There are 4 ways to turn a row about zero (a turn may also mirror it). The second row of each pair is the first, turned, with some noise. The first 36 pairs use one turn. New pairs use 2 turns, one after the other, and a turn may come again.
Some pairs, each with its turns in order after it:
-0.78; 1.37; 1.84; -3.28; 1.32; 2.93; 3.37; 2.28
-2.50; -0.21; -3.99; 0.13; -3.78; 2.38; 0.17; -0.10 : Q_356

-1.58; 2.44; -1.10; 0.30; -2.68; -1.79; 0.04; -1.80
-1.74; 0.52; -0.90; 2.45; 0.86; 2.31; -2.69; -0.36 : Q_602

-1.01; -1.32; -2.00; 1.17; -1.01; 1.93; -2.07; 0.17
-0.02; 1.81; 2.56; -1.26; 0.89; -1.17; -1.28; -1.30 : Q_112

0.15; -0.09; 0.33; -2.08; -2.81; 2.51; -2.72; -2.01
1.41; -1.38; 3.40; 1.68; 2.26; -1.17; -2.54; 0.44 : Q_112

-2.28; -1.70; -3.29; -2.13; -2.74; -1.65; 1.86; -1.51
1.18; 3.41; 2.43; 2.38; -3.27; -2.08; 0.09; -0.57 : Q_356

-1.06; 2.48; 1.53; 0.61; -0.55; -0.67; -1.75; -1.76
-2.12; -0.14; 0.06; 0.63; 2.33; -1.73; 1.52; 1.22 : Q_356

1.43; 1.45; 1.72; -2.57; 0.32; -3.28; -0.35; 0.90
1.72; 3.20; -1.81; -1.46; 1.44; -1.23; 0.19; 1.87 : Q_581

-2.32; -1.51; 2.68; 0.10; -0.39; 0.89; -3.05; 0.94
0.68; -1.40; 1.06; 1.24; 4.28; 0.93; 1.63; -0.57 : Q_581

-1.07; -1.60; -0.14; -0.73; -1.54; 2.46; -0.61; 1.65
0.82; 0.47; 1.03; -1.55; 2.35; 0.67; -2.01; -1.10 : Q_112

-2.92; -3.16; -0.91; 2.90; -2.90; -0.09; -1.15; -0.98
1.07; 3.59; -1.23; 0.97; -1.25; 2.41; -0.58; 3.74 : Q_602

-0.11; -3.29; 1.47; -3.00; 2.74; -3.30; -2.01; 3.17
3.05; 1.19; -0.32; -0.30; 5.30; -2.25; -3.38; 0.14 : Q_581

3.23; 1.54; 1.45; 2.55; 3.26; -2.02; 1.71; 1.25
2.80; -3.12; -1.50; -0.52; 1.65; 2.86; 2.08; 2.07 : Q_356

-2.49; 2.55; 0.94; -2.71; 0.95; -0.48; 0.85; -2.08
-1.94; 0.05; -2.09; 1.98; -1.48; -2.77; 1.99; 1.25 : Q_356

-2.88; -2.36; 2.55; -0.88; 0.73; -2.03; 1.34; 2.05
-0.29; 0.67; -0.02; 1.86; 3.55; -3.90; -0.13; -0.85 : Q_581

2.70; 1.04; 0.43; -2.85; -0.68; 1.03; -1.90; 1.68
2.01; 1.05; 1.23; -3.85; 1.05; 1.04; 0.43; 0.82 : Q_581

1.29; -0.75; -2.21; 1.46; -1.74; 0.54; -2.70; -2.65
0.70; -3.37; -1.82; -0.67; -1.18; 2.96; 0.01; 0.36 : Q_581

-2.47; -0.48; -1.62; -0.64; 0.15; 2.49; -2.76; -2.60
-0.78; 1.64; -0.06; -0.54; 1.64; 3.89; 2.83; 0.89 : Q_602

-3.21; 2.02; -0.28; 2.68; 2.53; -1.65; 2.88; -0.85
2.89; 1.57; -1.60; -0.48; 0.44; 1.73; -3.29; -3.73 : Q_602

1.60; -3.19; 1.81; -0.68; 0.07; -2.57; 1.85; -3.09
0.77; 1.17; 2.96; 3.11; -3.86; -0.79; 0.57; -1.30 : Q_602

0.52; 1.14; -2.55; -1.30; 0.23; 1.22; 2.93; -3.31
1.93; 3.18; -2.90; 2.64; -0.52; -0.97; 0.06; 0.14 : Q_356

-2.44; 2.78; 2.25; -0.97; 2.64; -0.50; -3.30; -0.50
-2.27; -3.68; 1.91; 0.21; -3.43; 1.07; -1.40; -0.64 : Q_112

0.96; 2.77; -2.31; -3.01; -1.96; 1.75; -2.63; -1.12
3.44; -0.96; 1.28; -2.24; -2.23; 1.87; 1.91; 2.41 : Q_581

-1.16; 1.80; -1.64; -2.40; -1.48; 1.91; -2.35; -1.46
2.54; -1.75; 3.59; 0.85; -0.09; -0.92; -1.04; -1.27 : Q_112

-2.45; 1.72; 0.71; 2.89; 1.29; 1.46; -0.31; -0.41
-1.31; 0.21; -0.74; -0.77; -2.78; -1.50; -2.57; -1.60 : Q_112

-2.70; -1.24; -0.16; 1.05; 2.94; 1.04; -0.50; 0.46
2.16; 1.79; -0.05; -3.23; 0.16; 1.36; 0.55; -0.50 : Q_602

3.12; 3.03; -0.78; 1.99; -1.53; 2.99; -3.16; 3.08
-1.12; -4.79; -3.72; -1.13; 1.67; -0.61; 0.94; 3.12 : Q_602

0.11; -0.53; -0.01; -1.66; 2.66; 3.37; 2.00; 0.88
0.20; -0.03; -4.00; -0.98; -2.25; 0.86; -0.82; -1.43 : Q_356

0.00; 1.59; -2.64; -0.93; -1.52; 1.34; -0.46; 0.03
-0.76; 1.53; -0.04; 2.52; 0.45; 0.21; -0.77; -2.02 : Q_356

-3.23; -2.98; 2.31; -2.45; 2.04; -0.32; 3.13; 3.14
-0.38; -2.63; -3.02; -5.35; 1.55; 2.76; 0.00; 0.29 : Q_112

-2.99; 1.69; -2.46; 2.02; 3.07; 1.25; 3.03; -3.09
2.36; 2.34; -3.64; 0.33; 0.26; -2.18; 4.19; -1.90 : Q_356

-0.16; -2.35; 2.44; 2.01; -2.05; -1.03; -1.40; -1.06
-1.63; -2.03; -2.76; 0.27; 2.79; 0.64; 1.15; -0.59 : Q_581

-3.15; -1.34; -2.66; -2.38; -3.16; -2.77; 1.90; -0.79
-3.10; 5.17; 0.99; 1.89; 0.61; -0.10; -2.44; 0.00 : Q_602

-2.10; -0.86; -2.35; 1.09; -2.13; -3.27; -2.48; 3.35
4.47; -0.97; -2.56; 1.11; 0.89; -0.96; 0.58; -3.83 : Q_581

3.33; 2.84; -0.85; 2.45; 0.13; 2.18; -1.51; -0.90
0.75; 3.16; 0.98; 3.61; -2.40; -0.40; -1.58; 0.26 : Q_112

-0.67; -2.12; -1.36; 0.92; -2.67; 2.57; 3.23; -1.45
1.42; 3.48; -1.58; 3.30; 1.34; -1.17; 1.29; 1.23 : Q_602

-2.86; -2.63; -0.34; -3.28; 1.23; -2.57; -2.15; -2.56
-1.28; -3.89; 3.23; -2.64; 0.73; -1.22; 2.34; 1.66 : Q_112

New pairs, each followed by its turns in order:
-0.77; 2.15; -1.84; 0.82; -0.12; 0.95; 0.03; -0.89
0.04; 1.13; -1.61; -0.87; 0.58; 0.86; 1.93; -1.33 : Q_602 Q_602

-1.60; 3.34; 1.57; -2.26; -3.24; -0.03; 1.74; 2.91
-1.80; -1.62; 2.05; 2.91; -0.65; -0.85; 4.00; -2.96 : Q_356 Q_581

1.77; 0.16; -2.65; 2.24; -0.64; -0.54; 0.99; 1.34
-2.74; 0.51; 1.19; -1.31; -0.52; 2.40; -0.65; 1.00 : Q_356 Q_581

2.06; -0.97; -0.66; -2.05; 1.02; 0.96; -2.91; 1.01
-0.65; 0.85; 0.31; -0.31; -4.37; 0.07; 1.01; 0.62 : Q_602 Q_356

-0.94; -0.32; -2.58; -0.45; 1.83; 1.65; -2.35; 1.26
1.71; 1.16; 0.25; -0.26; 1.06; -3.63; -0.84; 1.39 : Q_356 Q_356

-1.92; 2.34; 3.22; -2.61; -2.39; -0.87; -1.65; -1.15
1.22; 0.62; -0.18; 3.96; 1.63; -2.39; 1.66; -2.93 : Q_356 Q_581

2.96; 0.40; -0.31; 1.97; 1.63; -0.02; 1.20; 2.85
0.18; 0.27; 1.32; -0.05; 2.22; -0.57; 4.19; 0.74 : Q_602 Q_112

2.10; 2.64; -2.04; 0.96; -0.55; 0.83; 0.89; -2.90
0.80; -2.05; 1.18; -1.80; -1.05; -1.16; 3.43; -1.78 : Q_581 Q_581

-0.44; 2.12; 0.48; -2.85; 0.22; 3.32; 1.19; -0.50
-0.88; -0.35; -1.63; -1.95; -2.98; 0.27; 0.26; 2.98 : Q_602 Q_112

0.02; 2.69; 0.20; 1.56; -0.98; 0.41; -2.90; 1.84
-1.06; -0.91; -0.60; -3.27; -1.88; -1.19; -1.73; 1.51 : Q_356 Q_112

-2.31; 1.07; -0.76; 0.18; 3.10; -3.03; 1.70; -3.15
-0.04; -1.67; -0.08; 3.29; 1.49; 3.82; 2.83; -0.25 : Q_602 Q_602

-2.44; 0.37; -1.11; -3.32; -2.64; 1.06; -2.93; -0.46
-1.69; 0.07; 2.54; -0.74; 1.49; -3.25; 3.35; 0.76 : Q_356 Q_356

2.61; -0.94; -0.83; -2.00; 2.02; -2.53; 1.20; 0.09
1.40; 0.63; -1.33; 0.01; 2.03; -3.86; -0.15; -0.18 : Q_112 Q_602

2.45; 0.92; 2.47; 2.53; 0.67; 2.06; 2.75; 2.97
4.80; 1.11; 1.34; -2.34; -0.07; 1.21; -2.91; 0.23 : Q_356 Q_112

-1.56; 2.10; -2.59; 0.50; -2.34; 3.07; -2.67; -2.47
-0.74; -0.21; 4.92; 1.87; -2.26; 0.17; -1.79; -2.30 : Q_602 Q_581

2.38; -0.12; 2.92; -0.88; 1.72; 1.12; 2.93; 2.24
-0.52; -0.41; 2.21; 1.29; -4.79; -0.96; -0.94; -1.15 : Q_602 Q_602

1.59; -1.48; 1.56; 0.26; -2.62; 2.76; 2.01; -0.48
-3.40; -0.92; -1.35; 2.32; 0.95; 0.37; -0.62; -2.29 : Q_356 Q_356

-0.17; -2.08; 1.15; 0.20; -0.47; 2.66; -3.04; 1.28
-0.12; 1.90; 1.81; -2.17; 0.75; -2.77; -0.54; -1.77 : Q_602 Q_581

-0.69; 1.57; -1.29; 2.63; 3.03; -0.85; -3.13; 1.58
1.38; -3.07; -2.80; 1.09; 0.38; 1.96; 3.00; 0.36 : Q_581 Q_602

-0.92; -0.69; -0.69; 2.89; -2.26; -0.67; -0.25; 3.25
0.20; 0.38; 0.45; 3.00; -2.27; 0.89; 0.20; 3.34 : Q_112 Q_581

1.85; -1.59; 3.00; -1.78; 2.55; -0.84; 0.77; -2.00
-1.56; -0.85; 1.48; -1.92; -1.97; 3.09; 0.16; -2.72 : Q_581 Q_112

3.30; 1.39; -0.43; -0.59; -1.32; 0.13; -3.33; -1.91
3.96; -2.44; -0.83; -0.04; -1.17; 0.19; -2.19; 1.50 : Q_112 Q_602

1.85; -2.29; 0.94; -0.42; 3.14; 2.08; -0.22; -2.02
0.89; 0.61; 3.76; 0.24; 0.41; 1.56; 3.00; 0.34 : Q_356 Q_112

-2.95; 1.45; -0.52; -1.12; -1.33; 1.65; -3.32; -1.64
3.17; -0.25; -0.80; 0.90; -0.94; -4.08; 1.14; 0.91 : Q_581 Q_602

2.83; 2.71; 0.32; -3.25; -0.37; -2.80; -2.55; 0.14
2.07; 3.97; 3.08; -0.57; -0.31; 2.22; -0.35; 2.50 : Q_602 Q_602

-2.08; 0.58; 1.53; -1.32; -1.58; 2.89; -0.97; -0.15
-2.42; -0.07; 2.95; -0.06; 0.42; 0.22; -0.52; 2.34 : Q_112 Q_112

-0.39; 3.11; 1.07; 1.86; 0.53; -0.89; -0.42; 1.54
2.72; 2.37; -0.08; -0.53; 0.62; -1.34; 0.79; -1.39 : Q_356 Q_602

2.82; -3.13; 2.75; 0.97; -1.34; -2.64; 2.54; 2.51
-0.45; -1.54; 5.74; 0.66; 1.31; 1.43; -0.09; 2.59 : Q_602 Q_356

1.21; -2.18; 0.96; 1.96; -3.10; 2.67; -1.98; -3.34
1.72; 4.88; 1.03; -1.22; 1.30; -1.75; 2.60; 1.03 : Q_581 Q_602

0.69; 1.28; -0.27; 2.31; -2.14; 0.28; 2.39; 2.84
2.62; -0.73; -0.65; 0.90; 3.49; -0.56; 2.10; -0.16 : Q_356 Q_602

0.42; 2.40; -0.03; -1.36; 2.70; -2.65; 1.78; -1.46
0.58; 0.55; 1.39; 2.53; -0.97; 3.68; 1.85; -0.26 : Q_602 Q_602

-1.35; 0.08; -2.85; 1.66; 3.16; 1.02; -2.09; -2.19
-1.39; 0.45; 0.02; 1.06; -3.41; 0.80; 0.47; -4.15 : Q_356 Q_602

-0.61; -0.64; -0.79; 1.54; -1.55; 1.67; -1.84; 2.60
0.20; 0.65; 0.76; 1.64; 0.15; 2.19; 0.91; 3.25 : Q_112 Q_581

3.00; -2.37; -0.36; 1.71; -0.61; 2.41; -1.95; -0.69
1.26; 4.01; 0.73; 0.98; 1.26; 2.28; 1.47; -0.81 : Q_112 Q_581

-2.93; 3.03; -1.14; 2.59; 2.99; -1.78; 2.12; -2.88
4.89; 1.21; -1.21; 1.87; -1.76; 2.82; 2.59; 1.68 : Q_356 Q_356

1.50; 2.93; 2.48; -2.14; 0.64; -0.37; -0.05; 0.88
1.18; 2.85; -1.81; -2.26; 0.30; -0.51; 0.12; 2.12 : Q_356 Q_602

-0.54; -0.36; -2.11; 0.66; -0.70; 2.75; -2.34; 1.97
-1.26; 1.56; -0.47; -2.56; 1.85; -2.51; -0.26; -1.57 : Q_602 Q_602

0.83; -0.51; 0.88; -0.03; -1.50; 0.38; 2.67; 1.65
-0.17; -0.31; 2.29; -1.40; -0.58; 0.64; 2.19; -0.70 : Q_356 Q_581

-0.30; -2.31; -2.07; 2.97; -1.58; -0.68; 2.66; -0.95
-0.78; 0.00; 1.67; -1.37; 2.05; -4.23; 1.58; -0.70 : Q_581 Q_112

1.96; 2.50; 1.51; -1.20; -1.70; 0.78; -1.67; 2.25
1.03; 2.57; 1.85; -2.96; -2.07; -0.82; 0.01; 1.06 : Q_602 Q_602

